Each new row is followed by what is left after taking away its nearest point in the smallest flat space through zero that holds the last named rows.
In the rows, 128 means zero.

Q322:
[[144  87  84 193 110 157  93  90 102 157 128 122  96 164]
 [128 169 150 130 188 113  80 125 153 118 139 141 134 120]
 [178 137  83 114 145 159 110  69 123 120 142 144 137 135]
 [152 166 140 112 132  99 143 142 138  82 132 162 106 134]
 [124  99 104 142 159 153 102  74 137 141 140 122 126 115]
 [178  79 145 127 144 139 109 107  99 109 102 136 148 129]]
New rows:
[111 159 141 135 131 115 118 110 142 147 134 118 176 102] => [129 138 135 150 111 110 132 106 129 128 127 132 148 116]
[110 104 113 101 128 153 142 102 177 158 114 107  72 139] => [140 123 139  95 133 143 124 129 161 149  98 114  94 153]
[159 104 111 120 142 141 143  70 104 152 106 122 131 155] => [127 135 137 121 146 113 148 108 123 149 110 123 121 150]
[153 127 145 136 167 122 111  98 126 109 101 155 140 119] => [123 137 128 138 129 125 137 117 127 134 108 139 134 125]
[148 125 117 117 130 124 131  98 136 155  88 118 119 141] => [136 134 129 116 133 112 134 112 144 151  89 119 114 137]

Q257:
[[103 115 165 123 118 119 121 108 130  93 147 129  74 112]
 [158 135 194 101 102  99 146  71 127  52 124  88 136  71]
 [152 138 163  83 166  97  81 162 148  96 127  92 130  50]
 [121 170 146 135 119 132 101 105 145 136 109  85 102 128]
 [127 155 170  70  74  57 102 164 126 101 128  92  92  81]
 [ 97 107 171 154 119  80  78 119 140 107 107 125 129 104]]
New rows:
[145 129 153 131 157 143 169 160 124 167 166 170 156 132] => [131 148 181 140 135 126 147 138 133 160 150 144 138 127]
[146 149 115 141 114 156 151  93 148 147 156 122 157 127] => [126 133 126 135 113 129 125 121 150 142 162 132 140 112]
[ 89 120 146 107 127 161 165 131 134 157 160 109 170 161] => [ 83 119 164 104 129 143 142 136 141 147 156 100 164 142]

Q784:
[[ 86 145 121  97 100  88 150 110 158 157 110 144  97 112]
 [126 122  94 155 102 125 150 113 136 182 139 170 139 138]
 [ 80 136 131 102 111  78 158 119 149 159 144  83 100 142]
 [136 125 132 116 135 128 123 127 134 121 100 130 158  90]
 [ 95 107 117 114  95 116 134 100 100 114 145 116 159 128]
 [119 163 114  98 114 101  77  82 159 140 162 117 144 129]]
New rows:
[144 139 186 102  92 141 108 139 157 135 119  71 119 115] => [145 124 166 125  71 157 120 132 139 144 124 113 125 125]
[110 139 139  95  89 114 123 141 156 123  82 106  94 121] => [136 124 124 129  92 138 115 140 138 130 107 112 128 139]
[152 106 123 147 101 116 120 140 146 102 139 146 122 130] => [146 107 127 139 104 105 125 141 153 107 136 129 125 124]
[112 154 123 130 118 144 129 126 146 134 138 101 122 148] => [117 145 123 132 117 154 133 129 138 125 120 117 134 132]
[118  97  99 124 138 165 112 101  85 120 154 109 136  79] => [119 115 103 125 148 155 122 114 112 145 147 114  97  86]
[103 118 135 131  90 149 125 131 123  93 116 102 140 110] => [119 133 128 146  99 149 122 136 146 124 123 112 127 121]

Q87:
[[134 141 136 158 105  78 121 102 128 135 134 108  94 137]
 [203 111 128 162  72 115 153 131 161 120 189 122 162  88]
 [161 161 178 104 104 142 141 133 136 121  98  76 177  95]
 [140 135 156 159 133 108 110 120 102 155 131 120 127 132]
 [166 151 114 134  86  64 131 132 176 112 183 105 129 148]
 [153 126 134 149 118  97 113 138 161 122 153 144 151 120]]
New rows:
[183 121 148 178 117 161  85 136 109 143 154 101 140 158] => [144 121 126 149 117 164  91 129 141 110 119 111 119 155]
[121 101 124 113 114 135 162 150 158 104  99 126 123 149] => [133 103 142 138 122 124 148 149 135 128 110 125 126 155]
[ 87 151 119 123 170 157 125 130 165 107 142 136 170 122] => [101 150 125 151 148 142 135 105 141 123 151 114 142 119]
[146 151 147 142 140 141 122  84 122 128 152 139 188 140] => [123 147 126 134 134 140 131  70 128 115 140 140 157 144]
[164 137 147 130 107 123 130 153 130 128 131 129  92 112] => [148 135 141 119 124 132 124 160 127 127 124 140  92 121]

Q556:
[[116 133 120  83 109 163 106 151  84  92 113 132 115 165]
 [135 145 121 134 143  97  99 163 112 149 135 154  84 136]
 [139 104 108 175 190 124 114 141 117 139 126 131 108 149]
 [146 142 142 101 111 162 114 116 160 143  94 169 111 139]
 [128 137 123  97 139 157 135 157 100 174 159  90 154 104]
 [111 134 117 105 139 173 141 149 116 121 113 107 136 133]]
New rows:
[140 144 155 169 125 151 144 104 107 119 136 162 119 129] => [131 154 151 159 125 153 150 120  98 123 142 150 121 121]
[160 159 165 135  89 103 165  96  97 158 135 142 125 126] => [146 152 147 145 122 129 172 113  88 141 115 131 118 143]
[110 128 147 139 166  90 147 156 160 129 111  86 135 151] => [129 124 159 110 139 104 123 142 148 135 117 102 139 163]

Q162:
[[100 151 115 113 139 140 172 140 139 124 122 145 105 147]
 [115 119  89  81 135 140 103 161 134 128 165 199 125 133]
 [104 126  99 136  79 132  72 144  94 123 101 117 136 118]
 [114 122  92 174 131 119  86 147 153 115 146  71 126 140]
 [107 108 138  75 139 159 142 120 175 165  54 158 139 137]
 [121 112  99 119 116 144 152 126  71 159 143 102 168 128]]
New rows:
[128 113 112 143 133 118 148 110 181 132 118 112 132 129] => [130 121 110 134 111 116 141 114 141 125 128 136 132 118]
[131 156 131 117 105 116 138 132 131  76 169 151 121 108] => [124 132 126 113 109 130 137 123 146 105 137 120 147 113]
[100 124 107 188 122 139 124 132 125 117 142 145 144 116] => [109 119 127 173 130 142 137 120 134 127 128 158 148 113]
[125 122 135 117 174 129 144 126 108 161 120 150 124 134] => [121 128 130 139 160 120 117 132 107 145 117 134 116 131]
[128 109 176 155 171 142 101 116 170 106 121 139 125 102] => [103 118 142 146 151 156 125 128 119 114 130 135 134 107]
[ 88 109 160 152 130 154 114  92 156 130 138 151  81  68] => [ 80 104 138 151 129 162 128  96 133 143 153 135  97  73]

Q435:
[[120 150 152 164 112 114  87 123 101 161  90 109 134 144]
 [142 175 131 134 120 190  82 108  99 139 126 102 164 139]
 [118 139 160 163  98 115  88 113 125 123 151  82 114 125]
 [ 85 156 159 183  87 156 111 123 108 134 112  68 105 124]
 [ 79 137 128 132 137 131  85 115 160 119 138 101 110 111]
 [140 132 183 107 141 110 110 101 112 141 153  75 148 166]]
New rows:
[133 127 119 142 176  62  98 122  93 113  88  62 135 163] => [142 127  83 143 161 107 127 133 102  82 108  83 128 135]
[136 175 139 178 121 130 114 127 141  68 125 151  85 131] => [139 169 150 142 153 126 131 123 136  82 116 150 102 155]
[106 153 150 112  63 116 108  74 148 125 161 122  77  81] => [125 153 142  85  88 123 136  83 127 151 123 151 104 105]
[151 164 137  74 102 145  92 119 127 130 108 151 102 138] => [139 150 146  80  95 132 116 125 132 124 111 143  83 135]

Q340 (6 x 14):
[[152 106 129 101  93  86 166 130 116 125 112 115 154 140]
 [139 129 166 129 142 106 138  98 152 116  76 106 110 119]
 [122  98 131 147 106 123  88 110 167 128 148 130 157 115]
 [111  84 108 103 170 121 140 105  80 128 121 148 116 161]
 [117 104 130 130 153 141 122 141 125 155 139 161 154 122]
 [141  84 145 110 129  90  62 121 110  95 126 126 122 116]]
New rows:
[109 119 103  69  98 114 131 130 101 137 156 163 133 147] => [109 142 135  91 113 123 123 117 140 137 129 152 118 125]
[108 139 105 134 158 124 114 159 138 166  54 115 165 122] => [106 138  82 132 134 119  97 149 128 144  75 102 153 135]
[134 139 178 101 139 133 135  72 149 160 129  96 113 134] => [136 137 160  92 127 137 122 102 124 162 160 109 124 135]
[ 99 153 132 168 131  97 149 111 170 125  75 160 108 129] => [105 141 112 151 116  91 127 140 135 119 107 172 118 132]

Q34 (6 x 14):
[[ 93 121 106 123 113  88 169 142 115 144 124 174 130 106]
 [ 62 104 146 116 151  73 166 188 111 157 112 100 143 145]
 [ 98 146 110 141 131 139 163 183 157 148  80 106 109 153]
 [ 82  73 118 110 131 114 160 134  71 128  66 111 110 162]
 [119 140 115 139  70 110 173 118  96 161 104 126 102 177]
 [ 47 102 105 125 123 120 159 170 107 142  90 133 106 176]]
New rows:
[103 169 108 169 103 113 162 146  94 129 105 140 162  97] => [110 157 123 165 121 139 122 133  92 109 117 119 164 113]
[ 98 148 115 160 113 159 126 105 139 153 105 154 113 126] => [106 134 142 149 134 137 120 105 127 152 114 129 133 114]
[ 91 144 149 143 103 130 142 106 145 121 161 116 118 156] => [106 129 143 134 124 131 151 104 145 108 134 116 122 121]
[122  88 137 128 152 169 131 131 147 100  93 125 101 117] => [126 111 152 135 123 134 141 125 141 126 133 132 112 124]

Q504 (6 x 14):
[[119 184 132 157  90 168 111 103 113 122 169 121 109 123]
 [133 168 131 153 116 147  94 125 142 148 153  72 160 134]
 [127 162 134 150 122 128 132 115 143 114 134 141 134 129]
 [131 143 136 126 163 111 129 129 106 123 118 122 105 124]
 [ 99 116 151 148 176 110 122 165 113  96 138 104 131  97]
 [174 139 123 122 148  91 117 153 102  81 141 149 145 154]]
New rows:
[146 148 136 170 169 140 119 122 115 107  91 112 157 150] => [133 116 127 155 139 163 126 119 108 115  96 128 141 144]
[111 129 114  92 129  95 156  98  90 158 104  99 101 146] => [102 132 120 121 110  99 151 114 111 122 133 109 139 141]
[ 86 109 112 142 103 129 115 124 144 129 166 155 160 133] => [102 127 114 129 138 111 114 117 122 143 146 142 135 140]

Q188, 6 rows:
[[124 139  82 142  74 142 133 138 123 162 170 127 117  90]
 [144 155 183 133 139 167 141 154 113 139 149 122  97 154]
 [101  92 187 147  85 166 124 155 155 117 109 178 161 123]
 [ 88 129 123 128 141 122  93 107 131 113 116 157 121 107]
 [100 126 169  81 182 119 144 157  83 113 126 123 166 214]
 [128 139 115 122 122 120 107 125 128 136 154 105 187 109]]
New rows:
[118 136 168 141 166 121 160 108 116 157 147 125 139 153] => [114 123 142 151 143 115 157  98 130 158 140 136 136 127]
[158 131 163 142 138 145 145 106 162 111 103 118 135 158] => [121 140 122 133 123 140 136 108 140 126 130 128 133 145]
[131 164  89 151  98 124 138 151 114 121 166  96 122 160] => [121 148 117 158 112 122 119 136 136  96 131 119 127 154]
[161  90 107 108  98 128 101 145 119 165 143 156 166  99] => [164 103 128 103 137 128 100 137 110 154 129 157 126 120]
[168 170 134 137 104  95 102 141 139 119 100 140 129 121] => [147 168 129 126 103  96 109 153 121 123 108 149 129 137]

Q284, 6 rows:
[[113 156 121 191 170  93 157 153 110  43 105 140 153  67]
 [128 156 143 139 187 124 165 122 132  50 103 128 100 104]
 [104 152 107 149 173 108 163 105 112  77 160 119 155  42]
 [133 151 129 132 192 130  63 117 123  64 138 153 121 106]
 [158 170 113 121 158 129 162 156 145 107 116 134 148  68]
 [134 161 151 151 171 141 145 165 164 130 161 130 104  96]]
New rows:
[147 105  99  99 161  89 125 164 149 108 146 168 158  95] => [128  83 119 102 146  91 141 148 148 119 145 154 129 135]
[132 134 146 105 115 105 169 138 119 122 155 135  91 145] => [137 136 132 108 114  99 137 142 109 116 155 148 114 135]
[167 148 160 157 110 155 134 163 128 167 140 156 165 132] => [149 138 158 141 126 151 140 111 108 129 137 145 152 136]
[132 128 113 120 146 159 102 167 146 124 166 131 135 159] => [121 120 105 120 135 146 138 150 130 108 148 120 143 154]

Q960 (6 x 14):
[[128 135 169 116 162 151 123 154  96 146  55 165 123 124]
 [130  66 158 129 214 194  42 184 140 142 151 168 172 130]
 [123  99 170 127 156 152 101 163 127 103 141 165 163  65]
 [191 161 141 133 189 125 147 184  79 132  91 177 157 145]
 [141 120 174 150 175 114 152 142  80  92 116 183 177 132]
 [149 145 144 125 145 155 134 147 144 147 166 214 214 140]]
New rows:
[147 104 158 114 113 153 153 147 130 167 128 102 123 106] => [147  99 157 126 119 141 162 136 122 157 138 103 133 128]
[134 125 109 160 139 144 125 111 150 118 117 174  73 119] => [139 126 107 164 139 139 130 111 150 113 127 177  81 120]
[152 134 145 128 151  94 137 134 156 103 130 129 130 132] => [137 132 147 119 142 107 128 126 167 119 121 129 122 134]

Q494:
[[108 106 100 100 144 112 152 170 148 148  98 130 157 109]
 [100  86  60 122 149 117 118 153  72 123  79  93 175 129]
 [ 56 106  73 132 161 125 107 159 136 108 108 111 171 105]
 [142  92 120  69 171 131 178 174 164 156 115 140 153  95]
 [103 143 129 124 175 106 166 207 115  99  94  86 149 166]
 [102  76 120 124 148 128 148 148 137 104 124 118 136 121]]
New rows:
[140 169 158 157 142 129 120 129 134 137 154 117  83 133] => [128 124 124 144 141 122 125 136 126 148 132 116 103 117]
[155 149 123 131 112 113 135 123 121 130 141 138 117  99] => [138 136 118 135 124 112 138 135 119 114 138 128 123 102]
[114 112 107 117 161 181 132  92 106 143 146  77 151 135] => [105 130 127 125 124 152 151 105 137 159 136  92 135 145]
[155 202 119 128 126 124 110 113 177 183 144 105 127 124] => [139 125 113 137 131 122 130 117 154 145 137  83 124 134]

Q832 (6 x 14):
[[126 130 153 155 131 124 117 161 146  77 161 160 122 162]
 [117 115  95 103 138 128 105  76 154 117 148  99 108 130]
 [112 159  91 155 106 157 156  91  99 115 129 156  66 142]
 [ 84 121 142 153  95  94 122 141 133 105 121 122  64 128]
 [124 111 120 136 129 157 101 115 172 158 139 133 139 160]
 [106  90 103 152 137  94 104 114 150 111 156 143 124 107]]
New rows:
[142  92 135 138 105 156 138 138 107 177 115 155 170 130] => [131  98 135 118 107 136 130 122 111 122 134 131 132 135]
[129 141 111 152 123  82 115 113 105 153 123 113 166  68] => [130 163 129 150 115 116 108 117 127 131 136 114 143 124]
[130 159 135 110 157  91 140 109 141 104 138 140 146 161] => [116 151 131 125 141  90 142 110 139 138 118 142 138 151]

Q137, 6 rows:
[[157 144 127 129 129 135 176 122 159 155 142 107 152 107]
 [126 118 157 143 130 137 130  77 127 133 143 161 144  65]
 [121 131 146 147  90 124 134  87  85 129 110 107 164  92]
 [ 91 120 161 193 159 109 156  76 134 120 104 124 136  87]
 [ 94 160 172 158 125 161 137  67 147 150 110 166 135 148]
 [ 99 118 132 104  59 119 107 134 153 157 147 169 139  90]]
New rows:
[117  87 124 171  94 119 125 188  93 102 119 100 132 119] => [134 110 142 165 114 159 137 161 122 122 137 135 132 130]
[144 127 124 182 131 123 134 124 134 129 124 120 182  93] => [140 130 116 161 130 134 107 144 135 125 127 140 162 131]
[109 147 120 122 120  89 147 137 121 143 129 116 143 119] => [119 148 126 116 140 107 134 127 114 135 136 136 133 128]
[125 124 137 156 126 141 117 125 105 188 122 133 126 112] => [132 120 126 150 138 136 115 143 108 182 125 127 116 122]

Q755, 6 rows:
[[129 114 137 102 135 130 101 138 176 166 110 116 187 151]
 [139 126 152  91 156 135 168 160 131 105 107 147 158 153]
 [123 127 135 128 151 119 102 121 135  42 164 128 140 117]
 [135 157 155 104 108 110 134 103 133 103 105 146 146 121]
 [143 120 147 158 122 124 123 145 163 126 132 113 134 113]
 [100  94 195 146 121 124 181 130 126 114  89 111 169 157]]
New rows:
[ 97 132 137 153 155 133 130 131  80 128 154 142 102 143] => [119 147 152 140 143 124 115 134 120 141 139 145 128 135]
[145 130 116 147 112 111 129 179 139 162 143 133 153  93] => [118 129 118 132 115 107 132 151 108 134 142 138 159 106]
[132 160  68  89 134 123 146 144 141 105 116 154 140  73] => [101 124  88 126 124 124 152 136 138 120 111 124 151  86]
[173 148 142 118  95 120 135 133 122 150 128 121 144  86] => [145 122 132 117 119 129 131 132 101 134 144 111 151 107]
[118  88 131 127 141 187 155  79 140 144 121 141 126 124] => [136 103 130 125 140 182 145  82 154 128 129 148 122 108]
[135 117 125 132 133 156 137 122 133 141 108 126 140 113] => [133 121 122 131 135 154 131 115 128 125 116 129 136 109]
